Every row belongs to one group in each of 5 separate groupings. Each group adds its own fixed numbers to the row, and there is some noise. The rows also spread widely along 16 directions, which tell nothing about the answers.
In the rows, zero is written as 128.
Some rows, each with its group in each grouping after it:
[ 84 202  95  50 173 140  99  85 120 139 118 153 152 127 129 169  67  91
 136  60 123  86 128 108 160 151  76  32 219 136 121 169 110  60 135 122
 171  57 117  91  77 108 113  54 123] : (2) B bodi (0) R
[128 115 102 142  84 140  97 117 131 167 163 130 141 133 178  91 120 118
  72 124 190 136 141 127 119 112 122 152 102 110  96 116 141 124 126 134
  98 104 145 150  94 116 162 118 174] : (2) D Vor (1) U
[112 129 169 132 103 106 136 141 133  56 120 169 118 124  97 130  88 144
 100 191  80 147 169 130  86 184  76  80 186  98 104 144 119 130 163 130
 157 102 112 145 208 137 128  71 123] : (0) B bodi (5) N
[ 93 160  76 110 126 120 110 140 157 128 170 104 105 116 137 182  95 141
 154  91 113  90 131 107 155 128 162 118 105 183 108 105 194 156 142 122
 145 121 149 154 196  72  69 160 164] : (0) S Barar (3) A
[136 112 105 151 127 127  96 150 145  71  89 191 121  88 118  88 134 103
 164 164 159 163 153 141 123  90 132  85  86 114 132 156 154  36 103 104
 125 205 151  79  26 155 128 185 126] : (1) S san (3) N
[146 116 114 123  75 121  83  92 134 165 144 162 122  96 174 135 142 119
 110 116 160 149 146 146 124 143 105 121 115 145 115 129 146 131 158  98
 139 136 121 159 103  86 159 105 163] : (1) D san (2) U
[155  82  88 119  63  90 105 102 153 132 152 135 110 118 192 129 201 189
 135 118 140 157 147 127  84 115 123 167  71 163  77 118 128 105 137 101
 105 163 153 145 109  68 161 103 135] : (0) X Bapif (2) A
[ 74  63 145 166  81 119 120 128  66 122 201 153 121  72 160 123 190 156
 151 170 159 180 199  86 114  96 136  88  87 130  81 131 129  74 139 154
 134 142 131  98  78  61 182 136 189] : (2) X renu (1) R
[150 175 115 136 127 108  98 109 152 156 106 186 107  96 159 130 105 104
 129 101 128 113 135 158 122 174 128  98 168 136 166 132 130 157 119 106
 156 158 130 163 128 146 112  79 170] : (0) B Bapif (5) R
[131 172 136 152 108 109  84 120 137 113 107 155  98 131 150  61  97 120
 102 151 178 148 115 143 110 179 104 161 137 102 155 117 156 145 131  81
  98 140 112 186 132 168 140 115 185] : (2) X Vor (0) N
[127 101 111 123  97 125  78 155 126  87 178 140 104 109 134 105 149 152
 145 147 168 163 134 151 129 138  68 144  90 132 121 112 152 103 159  92
 130 141 105 118 108 111 141 175 102] : (0) B Barar (4) U
[ 96 123  96 132  36 120 107  99 176  72 173 184 123  78 190 136 104 123
 124 177 124 153 118  94  64 134  88  99  83  98  94  25 136  53 121 151
 142 126 148 127  35 130 140 111 162] : (0) X renu (4) A
[ 95  96 104 101 128 140 133 189 120  67 188 103 148 143  86 168 161 129
 149 115 132 144 161 139 148  70  88 106 107 155  91 133 165  62 154 153
 155 118 126  46 110  74 123 206  50] : (0) S renu (1) A
[ 97 121 133 127 149 132 111 128 154 118 140 127 132 126 124  98  93 137
 137 167 132 129 122  98 126 136 105 149 121  84  82 135 163  87 114 146
 150 108 145 135 137 125 140 171 130] : (1) D Vor (5) N
[121 103 109 165  98 139 149 180 145 123 117 127 160 173 120 115 157 100
  71 130 172 191 179 157 118  58 140 147  99 155  93 138 189 109 145 157
  90 154 153  93 116 114 126 166 120] : (0) X renu (2) A
[147 162  98 137 116 102 123 118 122 119 150 110 125 135 160 111 148 123
 137  85 155 121  98 127 156 105 140 145  86 165 132 101 145 132 129 127
 132 164 125 149 127  72 120 176 150] : (0) S Bapif (2) A
[ 93 128  95 169 108 132 101 233 141  79 152 135  83 132 102 126 161 107
 131 129 204 190 182 207 138 122 112 136 106 157 207 116 193 124 138  85
 103 165 116  83 101 176 125 198 112] : (0) X renu (2) A
[ 92 122  87 137 181 126 124 164 168 116 124 104 117 151 110 122  91 159
 137 123 124 105 117 129 164 113 139 144 132 138 109 146 142 132 112 132
 136 125 156 117 192 131 100 180 115] : (1) S Barar (5) U
[121 150  78 100 150 140 108 168 130  85 170  92 144 162 105 115 110 115
 150  92 158  91 113 131 153  95 103 166 104 118 123 104 163  89 115 138
 126  99 132 114 119 146 112 198  68] : (1) X Barar (1) N
[ 61 143 130 164 103 117  95 149 135 109 154 148  83  81 159 107 122 119
 144 169 191 172 189 115 109 160 152  86 115 104 189 132 136  84  78 122
 118 117 139 125  76 175 171 121 198] : (0) D Bapif (3) N
[145 140 136 116 112  90 117 113 162  75 141 131 138 107 120 139 112 132
  99 162 121 164 130 123 118 163  87 107 131 134 148  95 106 125 119 135
 178 144 100 135 145  79 180 148 114] : (0) X san (5) N
[116  76 121 154 140 116 139 181 100 101 137 136 112 123 101 120 179 159
 163 133 121 158 182 147 149  94 124 117 113 172  97 182 149 106 158 120
 133 189 138  80 152  86 122 162  96] : (0) D san (4) N
[106  98 121 142 161 144 123 148  93 162 132 180 127 111 119 136 114 133
 145 120 111 104 186 144 144 113 121  80 179 131 102 181 139 123 138 127
 156 138 149 105 125 126 103  98 137] : (0) X bodi (1) A
[171 139 116  92 160 130 128  97 124 112 124 138 175 127  91 133  87  90
 141 134  86  70 148  91 123  82 166  99 133 103  53 164 133  93  99 167
 162 117 175 152 161 108 102 126 104] : (1) B san (5) U
[158 136 113 130 143 106 131 139 114  43 135 144 124 122  95  97  83 124
 150 163  91  86 125 105 111 111 134 120 115  90 106 112 115 108 102 140
 144 152 155 151 154 149 103 142 105] : (0) X san (3) N
[118 125 152 165  64 114 122 153 175  83 106 146 129 131 152  99 159 126
  82 178 181 237 158 148  91 136 109 134  90 132 133 115 172 102 143 126
 103 163 105 118 109 116 177 167 148] : (2) S Bapif (3) N
[165 124 145 139  95  97 174 140 133 141 170 121 142 144 168 125 200 119
 104  96 124 159 145 181 106 134 100 166 135 140 163  83  94 168 111 172
 160 134 109 153 152 119 195 119  77] : (0) D Bapif (2) A
[126 126 157 141 109 120 106 121 117 121 138 191 113  85 126 130 125 120
 157 158 107 141 159 132 109 156 108  98 145 123  94 147 176 119 159 120
 161 154 118 155 140 115 107 123 152] : (0) B Vor (5) U
[ 87  97 113 119 135 125  70 148  94  60 164 142  85  90 101 119  99 165
 157 189 142 131 168  99 139 141  99  79 129 101 111 175 128  87 151  73
 134 121 139 103 138 104 138 136 149] : (2) D san (0) A
[189 180 116  95  72 126 131 103 188 136 180 121 185 128 148 152  92  40
  61 115 141 122 120 141  86 124 119 149 101  88 133  33 140 153  82 190
 174  92 141 179 122 120 168 134 101] : (0) D renu (2) R
[162 104 105 114 167 145 138 139 136 164 107 140 200 155 129 103 166  88
  96  92 172 174 145 165 165  52 101 120 126 152 124 174 119  77 105 159
 150 167 138  51  46  84 174 179  59] : (0) D Barar (0) A
[118 181 148 156  78  90 180 110 164  98 124 158 140 122 175 153 148 105
  91 118 102 193 103 135 120 166  89  91 145 184 168  47 131 143 157 184
 179 166  81 135 133  70 146 133 141] : (0) B Bapif (0) A
[173 130  62 122  68 114  92 121 186 106 156 137 114 129 173 116 100 131
  90 131 136 103 106 137  83 135 110 171  83 108 113  54 133 142 116 109
 112 124 171 178 128 150 126 107 132] : (0) B san (2) A
[128  82  97 132 112 112 139 127  98  95 176 122 139 113 141 109 162 149
 129 140 130 136 163  98 125  80 135 104  93 124  83 131  76  83 110 154
 130 140 156  97 105  79 175 124 123] : (2) D san (4) R
[162 118 122  99 141 134 101 147  96  96 150 144 127 145 101  92 126 136
 149 133 127 100 149 160 118 123  82 154 141  93  89 152 138 119 145  90
 127 122 125 147 151 148 124 127  76] : (2) X bodi (4) A
[ 46  86  98 100 207  85 125 138 124 143 174  99  79  93 130 184 184 227
 217  93  89 120 168 106 158 151 121 105 166 175 127 174  72  99  92 114
 183 118 138  81 165  78 173 109  98] : (2) X san (2) R
[159 121  88 132  72 113  87 146 145  92 172 160  89  98 137 154 134 152
 143 129 124 130 127 166 121 135 101 132  86 167 113  74 168 168 183  80
 143 189 112 154 156  86  91 151 131] : (2) X renu (4) U
[182 137 146 110 136 103 147 117 110 153 148 100 179 161 141  90 183 107
  91  95 157 156 147 152 134 109 115 156 132 140 136 131  83 148 101 161
 147 125 101 157 153  94 205 128  85] : (2) B Barar (4) N
[146 165 129 110 133 114 122 143 102  72 147 115 135 142  97 108 138  97
 137 107 154 134 130 136 146 112 112 121 119 139 132 139 150 101 135 124
 137 139 109 121 122  99 126 177 101] : (0) S Vor (0) N
[106 138 112 128 151 140 153 157 138 119 137 132 151 151 108 147 122 104
 128  96 106 125 130 142 145 107  98 126 149 134 101 106 165 115 145 170
 160 120 126 102 131 114 105 164  85] : (1) X Vor (2) R
[129  95 100 131 144 123 128 145  87  94 142 132 137 151 116 101 112 144
 116 125 115  90 146 121 134  91 111 121 149 114  87 151  99 105 129 136
 122 116 157 114 136 127 122 105 109] : (0) X san (1) A
[ 83  95 135 132 122 131 118 112 105 153 156 163 115 105 163 141 114 158
 145 137  88 117 139 104 123 148  85 105 159 129  66 127 151 115 174 138
 163 102 133 140 143  96 114  93 154] : (0) B san (3) A
[174 139 127 121 131  85  87 113 216 109  81 145 123 116 141 109 141 156
 105 152 158 194 105 170 123 170  89 148 119 145 161 141 117 134 110  76
 154 198  97 134 138  93 185 171 109] : (2) S Bapif (5) U

New rows, each followed by its group in each grouping:
[ 21 115  90 123 163 144  91 187 157 113 162 100  96 139 120 145 104 156
 118 121 177 151 159 148 171 157  82  89 173 133 179 136 115 109 122 105
 145  56 118  72 130 145 164 149 125] : (1) S Barar (4) A
[115 232  97 122 161 153 104 119 153 180 121  88 171 176 148  84  59  32
  89  68 202 100  95 125 164 124 142 171 137 121 159 102 197 123  86 154
 113  81 139 168 107 167 117 165 157] : (0) B san (4) A
[122 163 120 112 116 109 132  93 160 146 160 150 118  97 165 162 125 124
 166  98  78 104  98 125 131 171 102 128 137 152 114  70 156 140 137 143
 196 141 114 175 152  84 117 136 132] : (1) D Vor (4) A
[133 122  82 130 109 155  78 164 168 147 164 127 127 116 135 130 137 105
 102 129 211 164 179 165 128 106 131 131  79 132 146 121 176 118 111 106
 115 133 144 106  79 128 155 180 128] : (2) B bodi (2) U
[ 91 173 134 126  93 114  69 118 159  89 150 188  78  54 121 160  36 108
 127 181 115 117 163 111 100 223 118  54 165  86 160 120 154 148 123  91
 170 111 130 176 162 143 115  82 209] : (0) D Vor (1) R
[118  95 172 157 122 150 106 183  43 104 174 202  78 103 116  97 125 134
 208 156  98  97 155 169 113 147  58 141 163  69 100 145 191 137 202 100
 146 134 120 144 152 189  72 126 103] : (0) D Bapif (0) A
[ 69 132 182 161 154 113 146 120 144 144 121 144 135 107 147  97 116 133
 155 170 110 165 133  98 118 162 105 147 154  95 109 139 157  91 102 170
 162 127 124 139 150 147 166 143 141] : (2) D san (5) N
[ 84 133 115 156 117 142 131 188 120 122 174 130 106 121 120 143 100 111
 143 121 125 101 175 138 125 130 139 129 136 119 135 114 182 139 128 151
 127 104 154 133 167 173  98 129 134] : (0) D san (1) N
[107 169 128 134 111  87 128 127 116 101 153 138 106  90 146 146 167 114
 163 104 147 157 150 134 143 139 148  77 118 176 177 118 122 110 111 125
 157 162  98 130 112  96 152 142 163] : (2) S renu (3) N
[ 99 147 144 138 181 106 107 146 169  78 100 115 104 127  89  77  99 140
 143 193 150 157 132 108 129 167 134 143 126  92 148 171 146 103  78 109
 143 142 140 140 172 143 157 188 132] : (1) D Vor (0) N
[ 33  88 133 126 172 101 102 115 182 139 150  91  90 112 143 124 105 224
 121 175 125 160 125  75 135 190  96 128 148 116  94 145  96 117 100 121
 172  86 137 119 182  62 190 135 165] : (0) S Vor (4) R
[173 121 106 101 165 106  61 139 121  66 144 130 113 104  69 107 100 149
 136 168 151 123 140 133 168 133  99  91 114 119 133 181 113 132 136  60
 168 177 115 122 157  60 141 192 119] : (2) D Vor (5) N
[ 82  90 121 137  62  78  87 103 161  82 163 174  53  53 179 148 147 215
 172 182  97 158 142 108  92 200 106  98 107 143 112 101 115 127 151  73
 156 153 125 167 168  83 149  99 193] : (1) S Barar (4) A
[ 79 132  95  98 154 132  75 107 165 185 123 112 127 128 156 118 124 148
 130 107 185 147 157 104 146 130 128 125 127 147  92 190 160  74 108  99
 116 109 151 112  95  89 157 124 167] : (2) D Vor (4) N
[181 202 113 134 143 121 161 153  92  94 126 144 168 155 110  92 134  26
 135  77 138 101 137 160 147  81 162 120 128 136 170 117 144 121  89 169
 129 159 128 150 115 170  97 160  98] : (0) B Barar (3) A
[103 123  71 178  87 115 110 141 157 106 148 127 104 146 198  80 103 170
  66 132 181 148  85 130 132 131  80 151 104 126 145  45 102 131 143 129
  97 128 123 120  88 136 152 134 174] : (2) X Bapif (5) N
[172 186  97  71 143 111 108  79 166 162 133 129 149 137 167 112 103 103
 130  73 125  76  93 134 113 148 108 164 143 108 123 110 112 118  75 131
 152 102 139 184 112 147 150  89 104] : (2) D Vor (3) N
[119 154 142 102  97  89  91 136 119  42 180 138  92  89 106 143 134 139
 182 151 124 137 137 126 109 178  83 122 116 129 147 107 153 101 141  96
 166 140  89 150 152 107 133 154 112] : (0) X renu (1) N
[148 170  97  75 159  83 105 105 142 137  79 128 135 165 134 124 138 138
 123  48 141 119 137 162 144 149 104 128 190 174 152 200  84 117 111  80
 123 121 120 140 145 126 146  53  98] : (0) X Barar (2) N
[ 92 104 139 186 115 150 107 145  65 148 170 162 114 103 155  84 120 117
 135 147 159 130 140 120 152 120 101 115 125 109 112 111 167 116 171 144
 137 123 119 131  95 134 124 154 185] : (1) B san (5) N
[138  92 160 137 142 133 103 141  93 151 139 172 112 109 111 148 141 155
 149 137 100 137 161 165 155 148  78 100 168 154 101 157 166 184 211  97
 190 166  90 141 190  55 111 147 126] : (1) X Bapif (4) A
[140 138 119 109 144 122 103 131 144 142 146 132 135 123 126 128 127 123
 126 113 155 137 145 154 135 140  90 132 136 128 145 129 133 124 110 116
 163 129 116 125 113 112 158 146  98] : (0) X bodi (2) N
[171 149 121 137 158  97 162 140  62  76 151 128 132 142  95  90 145 118
 181 110  93  74 133 124 142  88 156 145 115 127 103 139 122 127 108 144
 140 169 142 161 177 120  93 157  95] : (0) X bodi (2) A
[172 142 135 123 111 122 108 142 107  90 154 156 136 106 101 123 124  83
 151 136 129 120 157 148 109 117 115 129 115 104 129 112 163 120 123 125
 149 152 127 150 120 143 122 152  96] : (0) X san (2) N
[164 152 110  92 123 149  73 132 108 130 165 146 138 106 113 118 119  82
 154 127 170 104 180 136 117 108 139 114  96 102 110 154 183  96 116 102
 128 121 144 147  94 136 118 146 128] : (2) B bodi (3) N
[152 175 191 165  91 130 144 139 105  95 122 205 163 100 119 102  97  34
 100 167 124 173 148 162 115 154  91  91 160  84 161  98 162 156 150 163
 171 155  77 161 135 153 136 144 137] : (2) D Barar (3) R
[ 73 149  94 132  97 107  97 121 111  98 190  89  98 114 172  97 147 133
 153 131 189 139 139  75 123 134 153 147  71 136 135 105 151  63  98 125
  92  94 144 149  94 121 161 153 187] : (0) B san (3) A
[121  96 132 112 115  97 103 122 167 120 101 146 110 132 136 109 145 178
 118 155 127 163 165 136  91 162 101 146 147 128  83 199 130  97 132  91
 115 131 143 136 159 118 161  81 126] : (0) D Vor (5) N
[138 160  68 111  99 147 111 154  93  89 168 111 145 147 121 121 135  77
 122  76 194 111 146 139 163  66 138 101  80 155 121 120 166  73 145 129
 102 115 128  99  63 102 108 181 125] : (1) S bodi (3) N
[110 180 104 147 122 118 127 129 139 147 134 125 132 127 149 132 112 100
 118  91 150 135 135 120 160 127 156 105 119 185 143 112 169 151 133 147
 136 150 126 151 153  90  99 145 178] : (0) B Barar (4) N
[119 153 109 130  90 106  98 138 151  96 137 161 112  82 138 150 143  96
 130 127 162 179 166 157 134 155 114  80 123 169 189 130 153 100 128  96
 146 169 107 108  87 110 156 144 149] : (0) D san (5) A
[132 130 143 130 145 105 101 101 111 155 122 136 132 141 157  69 143 146
 119 113 158 148  94 141 149 160  61 176 152 134 122 143 133 123 142 104
 145 143  88 156 118  89 167 146 135] : (0) X Vor (1) A
[ 98  96 122 168 102 109 156 153 173 108  95 174  89 141 143 129 120 179
 115 155  67 137 157 138  73 151 129 140 158 131  75 123 148 150 154 136
 112 144 167 154 200 165  93  64 143] : (1) X Vor (0) N
[127 157 107  90 194 131 136 139 133 129 151 162 127  91  93 187 105 108
 217  92  57  66 148 126 150 112 137  73 156 140 109 144 157 112 105 148
 205 159 154 107 139 114  71 146  79] : (2) D Vor (0) N
[179 203 105 100 124 113  96  98 189 114 119 172 140  95 138 149  65  74
 123 118 122 103 112 150 121 158 117  91 149 112 171  97 124 140  92 121
 180 151 125 162 121 143 125 121 124] : (2) D Bapif (5) U
[131 131  93 112 111 122  88 133 153  96 164 149 104 109 148 118  93 131
 149 137 126  94 120 126  94 147  86 143 117  80 121  84 131  96 108 114
 139 103 157 147 102 181 125 112 106] : (0) B san (2) N
[120 161 157 132  83 117 129 140 151 122 129 177 120 110 146 149 141  87
 126 123 122 172 160 176  87 183  87 136 167 138 168  92 181 138 143 128
 147 131 100 154 129 168 144 102 113] : (0) X san (0) A
[143 113 128  75 204 135 127  95  99 157 164 102 185 152 125  92 100 115
 135 109 128  67 110  97 143  73  99 126 150  64  73 149  60  68  58 186
 186  60 158 116  86 115 176 131  68] : (0) S renu (3) N
[118 172 116 120 101  97 121 108 162  76 129 145 123 118 148 112 111 113
 138 137 122 139 100 111 108 158 101 137 117 114 123 100 151  87 113 126
 139 138 129 157 118 126 130 138 134] : (0) D Vor (2) A
[ 93  77 150 146 121 149  96 143  81 141 203 135 125 104 149  89 119 130
 112 170 172 147 157 120 119 139  70 138 132  62 120  98 119 109 127 148
 150  69 117 122  82 138 197 141 136] : (0) X san (3) R
[140 192 102  90 148 140 105 106 179 154 156 142 144 105 141 137  91  66
 168  88 130  85 100 139 131 146 119 142 126 103 141  81 167 103  72 150
 181 115 136 160  88 160 123 165  98] : (1) D Vor (4) U
[ 76 103 160 194 127 124 187 192  87 108 134 146 108 141 117  99 163 149
 157 142 101 145 193 144 117 106 148 126 145 127  90 152 151 129 144 161
 109 145 140 120 190 167 106 118 133] : (2) S bodi (4) N
[167 139 138 165 154 152 109 168  72 170 128 192 129 117 124  80 148  50
 168  87 166 115 156 208 145 105 110 142 151 106 165 153 172 128 123 115
 136 170 122 133  67 214 108 150  95] : (0) B san (2) U
[ 52  92 152 137  94 165 113 186  95  83 170 132 120 167 102 127  80 140
  55 183 143 161 187 132 109 146  49 103 192  81  83 129 160 137 211 130
 108  28 112 113 175 141 135  93 138] : (2) X Vor (0) A
[153 138 125  97 113 114  46 100 112  91 160 164 110  77 123 116 124 119
 168 159 155 126 126 130 132 156  88 104 108 113 128 139 151  91 147  67
 172 151 106 154 101  90 139 167 148] : (1) B renu (5) A
[111 161 141 162 101 133 102 154 179 143 132 149 117 122 159 109  92  93
  83 141 184 164 139 171 111 170 102 136 146  98 190  87 158 151 110 130
 135 110 115 146 110 186 159 137 158] : (0) S Bapif (5) N
[101  99 120 117  82 113  91 137 219 110 177  98 123 123 165 125 122 175
  75 185 162 182 133 126  83 174  85 180  93  92 131  72 127 138  97 122
 137  83 130 152 164 118 218 155 127] : (2) S Barar (1) A
[182 134 134  75 109 117 120 115 115 110 167 168 143  95 112 186 132 104
 144 117  70  98 179 148  99 134 104  70 157 129 109 120 116 141 141 135
 193 123 120 154 157 103 130  80  79] : (2) B san (3) N
[ 95 128 111 170 140 142 117 134  89 170 155 139 125 121 161  85 113 115
 119 112 178 113 140 130 166 107 135 115 133 122 130 135 138 119 120 137
 125 117 140 121  91 129 131 143 193] : (0) S bodi (5) A
[ 96 171 121 150 130  95 155 139 110  72 173 124 107  96 117 138 105 121
 146 136 109 114 142 102 149 154 149  81 131 140 156 107 114 138 111 157
 169 137 122 136 179  95 125 147 162] : (0) D bodi (5) R
[123 131  65 134 109 120 130 158 164 111 141 145 106 134 152 156 106 140
 101 110 115 110 152 153 123 122 134  91 140 148 144 106 108 154 130 125
 129 131 158 123 149 135 111  90 138] : (2) D Bapif (3) A
